The groups are shells around one centre, one inside the other: the same stretched ball of 6 dimensions in 10 sizes.
In the rows, zero is written as 128.
Known rows, each followed by its group:
[139 158  87  65 121 147 128  92 137  91] : dugo
[158 136 120 104 123 115 124  49  97 142] : dugo
[132 129 158 110 109 130 164 121 107 150] : Sipu
[119 120  99  93 137 153 135  86 116 113] : Mezi
[123 145 103  63 117 134 110  80  94 107] : zubes
[129 102  99 140 149 169 157  65 135 121] : zubes
[128 138 154  87 105 107 121  91  63 156] : Giko
[139 118 123 142 150 132 136  67 100 170] : Giko
[134  94 122 117 146 141 167  99 123 142] : Sipu
[136 123  94 118 142 166 157  85 149 111] : fizi
[113 153 104  86 116 156 117  87 105 105] : fizi
[138 115  95 116 138 161 151  66 137 108] : Mezi
[154 152 124  81 108 126 146  98 126 120] : Tazet
[159 192 136  76  69 122 123  73 109 105] : Mezi
[168 158 119  95 113 120 137  72 125 130] : dugo
[164 159 143  93  92 114 143  79 111 131] : zit
[151 162 135 114 102 132 137  76 113 135] : Tazet
[164 158 119  84 101 133 153  90 143 106] : dugo
[128 145 122 144 123 161 140  73 117 136] : las
[128 182 142  75  79 135 127 111 102 114] : fizi
[123 122 143 129 109 156 160  89 110 129] : las
[146 106  89 126 155 141 127  29 110 132] : las
[149 146 112 109 110 143 132  51 116 112] : Tazet
[157 195 142  57  52 122 128  84 111  88] : Giko
[151 145 161  84  90 105 144  98  90 144] : Mezi
[141 176 127  83  84 129 110  60  91 110] : zit
[146 124 145  95 109 121 158  98 108 137] : Mezi
[147 189 127  93  85 139 125  82 118 111] : Bifi
[117 140 116 109 109 154 117  54  89 112] : zubes
[136 184 140  85 100 122 119 112  98 144] : Giko
[148 172 149 120  73 141 139  64 108 117] : Sipu
[140 121 147 134 121 133 155  83 103 157] : fizi
[153 136 118  86 135 111 130  86 106 148] : dugo
[159 166 126  77 109 105 116  77  98 139] : dugo
[140 133 124  90 127 128 146 107 116 138] : Tazet
[154 136 159  94 115  88 133  92  75 178] : las
[159 142 124 101 115 123 139  68 114 132] : Tazet
[155 177 191  87  67  93 145 121  84 162] : Giko
[145 127 139 134 115 139 154  70 112 142] : Mezi
[136 193 135  95  89 125  99  72  83 135] : zubes
[149 143 134 122 120 129 142  79 111 150] : zit
[127 149 115  60 101 135 123  89 102  98] : zubes
[153 193 164 114  65 127 135  81 103 133] : Giko
[149 144 137  63  96 105 126  79  86 125] : las
[139 148 116 123 120 152 141  76 125 126] : zit
[146 132 146 103 113 125 161 110 116 145] : zit
[143 197 116  58  70 128  93  54  91  87] : las
[120 129  87  89 139 146 107  56  96 113] : Sipu
[142 113 113 130 139 148 153  68 125 134] : Bifi
[162 182 140  83  82 127 151 107 136 115] : Sipu
[135 182 114  72  92 134 102  71  97 104] : Bifi
[125 177 130  81  75 152 129  91 110  90] : Sipu
[143 122 108 107 131 135 130  52 105 127] : Bifi
[132 182 120  71  96 139 125 110 118 108] : fizi
[129 124 115 116 128 154 149  85 122 123] : Tazet
[146 211 166  72  47 117 122 102  92 118] : zubes
[136 117  96 122 148 147 129  51 112 131] : Bifi
[128 136 131  84 125 126 140 119 104 143] : fizi
[137 152 117  96 104 134 111  48  90 116] : Bifi
[141 171 108  76  92 147 126  76 124  88] : zit

New rows, each followed by its group:
[136 186 116  92  96 139 104  67  99 116] : Mezi
[125 185  90  81 107 152  89  56 102  95] : zubes
[148 180 107  80  77 153 125  55 128  71] : Giko
[163 188 151  92  68 131 156 104 135 112] : Giko
[151 180 118  74  90 124 110  62 102 108] : Bifi
[133 121  97 119 140 156 136  60 121 118] : Tazet
[121 163  94 102 119 169 124  82 129  99] : dugo
[136 185 162 114  76 130 128  91  90 142] : Giko
[145 167  70  94 118 165 115  42 141  76] : Giko
[141 190 143  79  76 123 117  91  94 122] : zit
[138 171 126  88 101 141 137 106 123 117] : zit
[141 177 130  92  75 138 115  52  95 102] : fizi
[137 180 116  87  99 133 104  67  96 117] : zit
[168 173 162  86  56 121 159  88 121 107] : las
[132 154 134  89  89 140 134  81 102 109] : zit
[161 158 174 100  76 109 159 100 104 145] : fizi
[157 167 124 102  92 129 121  45 104 116] : Mezi
[116 127  96 115 144 158 123  70 107 125] : Mezi
[127 151  96  81 124 155 132  99 130 102] : Bifi
[132 138 102  70 127 135 128  93 114 112] : Mezi
[134 165 104  73 110 145 128  97 126 101] : zit
[151 128  76  87 142 141 125  48 129 103] : Giko
[152 154 147 114 103 119 138  80 100 150] : Tazet
[147 139 113 120 134 138 137  73 120 141] : zit
[147 186 139  91  81 130 127  86 108 120] : Tazet
[143 131 101  90 118 155 155  83 144  91] : dugo
[139  92  86 131 177 146 142  57 123 146] : Giko
[128 162 165  82  89 118 142 133  90 147] : Giko
[119 147  55  88 144 176 108  58 133  80] : Giko
[166 198 167  83  64  97 124  88  89 144] : zubes
[146 136 175 104 109  93 146 112  76 185] : las
[161 156 137 109 101 127 149  80 123 132] : zit
[129 117 107 137 149 144 121  45  93 150] : zubes
[140 144  97  73 135 121 108  72  99 128] : Sipu
[154 189 139  78  81 121 129  97 113 121] : Bifi
[162 170 153  77  95  94 130 101  94 154] : Sipu
[133 110 100 118 153 146 140  72 117 137] : zit
[168 154 106 103 126 127 138  69 135 129] : Giko
[156 145 114 118 118 136 133  50 117 127] : Bifi
[139 145 135 125 130 128 136  92 103 165] : zubes
[120 184  99  93  96 161  96  53 101  91] : Giko
[135 114  68 110 171 155 128  62 133 122] : Sipu
[144 189 125  87  89 143 133 101 129 108] : dugo
[128 140 124 103 115 150 148 100 120 120] : Tazet
[155 161 156 106  99 118 155 112 116 152] : dugo
[152 167 115  99 109 136 130  75 124 121] : Tazet
[118 123 105 107 160 136 120  93  96 157] : las
[128 118 103 136 144 167 151  75 132 125] : dugo
[158 129 127 113 116 121 135  47 100 137] : dugo
[131 111 129 122 141 126 133  72  86 162] : dugo
[126 166  90  91 124 156 112  77 120 106] : Mezi
[146 167 114 103  95 151 132  62 125  98] : zit
[124 121 125 128 127 150 143  76 105 136] : Mezi
[118 135 111 128 134 159 130  77 108 133] : dugo
